All rows are made from the same 4 directions, up to rounding. Whole rows:
[[-3.59 -1.96 -1.92 -2.17 -1.43  0.26 -0.66 -0.21  0.20 -0.14  2.27  1.11
   1.85]
 [-3.08 -0.42 -2.33 -2.70  0.51 -0.11  1.74  0.04 -1.95 -0.05 -0.39  2.75
   2.88]
 [-4.30 -1.05  0.71 -7.92 -3.01  3.39  2.24 -1.85  1.11  0.95 -4.52 -0.74
  -1.84]
 [ 0.45  0.58  2.11  0.81 -1.24  1.86 -0.96 -0.91  1.71  1.60 -1.16 -1.10
  -2.79]
 [ 1.77  1.15 -0.19 -0.70  1.98 -1.23  2.28  0.64 -1.80 -1.10 -2.27  0.16
   0.72]
 [-3.29 -2.81  1.33 -2.22 -4.94  2.92 -3.34 -1.61  4.37  1.18  2.25 -2.61
  -2.97]
 [ 0.95  0.33  1.92 -2.26 -0.89  1.15  0.92 -0.62  1.08 -0.03 -3.00 -2.25
  -2.62]
 [-2.78  1.44  0.19  0.61 -0.22  2.69  0.32 -1.24 -0.54  3.49 -1.82  3.41
  -0.14]]

The start of a row, then its end:
[-3.06 -1.18 -0.84 -1.68 -1.53  1.13 -0.59 -0.61  0.55  0.75]	[0.97 0.92 0.57]
[-3.79 -1.17 -0.07 -2.59 -2.48  2.38 -0.64 -1.25  1.32  1.57]	[-0.02  0.59 -0.60]
[ 3.83 -0.57  0.84  1.47  0.39 -2.19 -0.99  1.05  0.96 -2.52]	[ 1.60 -3.44 -0.96]
[-1.80  0.78  1.56  4.01 -1.76  3.19 -3.05 -1.48  1.99  4.21]	[ 1.20  1.72 -2.10]
[-1.69 -1.75  1.46  0.69 -3.59  2.21 -3.65 -1.17  3.70  1.48]	[ 2.71 -1.90 -2.67]
[ 3.98  2.19  2.93  1.92  0.91  0.46  0.59 -0.16  0.52  0.54]	[-3.23 -1.95 -3.20]
[ 2.73  1.86 -1.86 -1.56  4.57 -3.38  4.83  1.74 -4.61 -2.80]	[-3.39  1.47  3.36]
[ 0.62 -2.29 -0.76 -4.47 -0.75 -1.97  0.89  0.80  0.47 -3.79]	[ 0.53 -3.41  0.44]
[ 2.87 -0.62  1.29  0.21 -0.42 -1.10 -0.77  0.48  1.43 -1.86]	[ 0.57 -3.52 -1.73]
[ 0.10  0.16  0.61 -2.11 -0.25  0.49  1.17 -0.28  0.07 -0.24]	[-2.08 -0.84 -0.87]
[-1.79  3.25 -0.83  0.97  2.66  1.47  2.94 -0.54 -3.50  3.23]	[-3.99  5.71  1.89]
[ 1.33  4.30  2.79  3.02  1.59  2.94  1.57 -1.25 -0.95  4.27]	[-5.60  2.51 -2.67]
[ 0.41 -2.56  0.27  2.44 -2.38 -0.67 -4.37  0.25  3.16 -0.98]	[ 5.72 -2.84 -0.96]
[-0.38 -0.79  0.70  3.64 -1.68  0.86 -3.65 -0.41  2.27  1.41]	[ 3.69 -0.39 -1.17]
[ 1.68 -0.36 -1.96 -0.24  2.22 -3.25  1.34  1.60 -2.09 -2.95]	[1.14 0.00 2.85]
[ 4.94  2.58  4.75  3.67 -0.06  1.65 -0.87 -0.72  2.19  1.70]	[-3.27 -3.17 -5.57]
[-6.08  0.11 -0.99 -2.49 -1.59  3.59  0.61 -1.76 -0.43  3.70]	[-1.55  4.28  0.84]
[ 2.10  0.03 -0.39 -1.34  1.38 -1.98  1.66  0.95 -1.10 -2.38]	[-0.93 -1.32  0.72]
[ 1.61  0.20 -0.24  3.09  0.94 -1.30 -1.14  0.70 -0.19 -0.42]	[2.07 0.07 0.61]
[-1.37 -2.36  1.57 -2.33 -3.90  1.81 -2.40 -1.06  3.78 -0.01]	[ 1.34 -3.55 -3.02]
[ 2.20 -1.78  0.04 -0.89 -0.52 -2.13 -0.82  0.95  1.18 -3.16]	[ 2.06 -3.68 -0.34]
[-2.03 -0.95 -2.61 -2.51  0.76 -1.30  1.48  0.60 -1.88 -1.36]	[0.68 1.71 3.22]
[-1.13 -1.26  0.23 -3.12 -1.61  0.63  0.14 -0.42  1.10 -0.65]	[-0.45 -1.58 -0.82]
[ 1.91  1.41 -3.17  4.23  4.66 -3.96  1.23  2.13 -4.28 -1.48]	[2.22 3.81 5.15]
[-4.30  0.62  1.52 -0.45 -2.73  4.85 -1.08 -2.38  1.76  4.78]	[-1.85  2.18 -2.41]
[ 6.47  3.45  2.32  4.68  3.48 -1.56  1.26  0.95 -1.31 -0.30]	[-2.92 -1.04 -1.72]
[-6.09 -2.82 -3.97 -4.79 -1.29 -0.13  0.54 -0.06 -1.12 -0.73]	[2.52 2.78 4.27]
[ 3.78  2.86  2.83  1.18  1.52  0.68  1.79 -0.24 -0.34  0.82]	[-4.79 -1.15 -2.91]
[ 2.59  1.51  0.17  6.84  1.91 -1.16 -2.03  0.75 -0.51  0.99]	[2.66 1.44 0.54]
[ 3.83  0.26  2.16 -0.37  0.02 -0.76  0.32  0.33  1.18 -1.73]	[-1.62 -3.95 -2.66]
[ 1.07 -0.26 -0.13 -1.64  0.46 -1.05  1.10  0.48 -0.40 -1.63]	[-0.79 -1.26  0.18]
[-2.91  2.31  0.21  0.22  0.47  3.04  1.48 -1.38 -1.41  4.03]	[-3.49  4.39  0.04]
[ 0.38  1.63 -0.67 -1.14  2.22 -0.51  2.98  0.32 -2.58 -0.10]	[-3.14  1.88  1.39]
[ 0.54  0.50  0.31 -3.42  0.58 -0.08  2.66  0.00 -0.92 -0.99]	[-3.49 -0.79 -0.33]
[-2.00 -2.74 -3.39  0.35 -0.22 -2.47 -1.82  1.16 -0.42 -2.11]	[5.95 0.91 3.93]
[-1.69 -0.42 -1.22 -0.57  0.01 -0.03  0.14  0.01 -0.65  0.17]	[0.76 1.45 1.47]
[-3.13 -1.72 -0.21  1.81 -2.77  1.74 -3.74 -0.89  2.41  1.95]	[ 4.18  0.64 -0.39]
[ 1.04  0.76  3.21  2.97 -1.94  2.59 -2.59 -1.24  2.99  2.60]	[-0.27 -1.67 -4.22]
[ 0.68  2.27 -2.15  1.73  4.07 -1.89  2.83  1.10 -4.28 -0.03]	[-1.41  4.22  3.75]
[ 2.34  1.45 -0.65 -1.33  2.94 -2.03  3.43  1.04 -2.81 -1.87]	[-3.05  0.36  1.49]
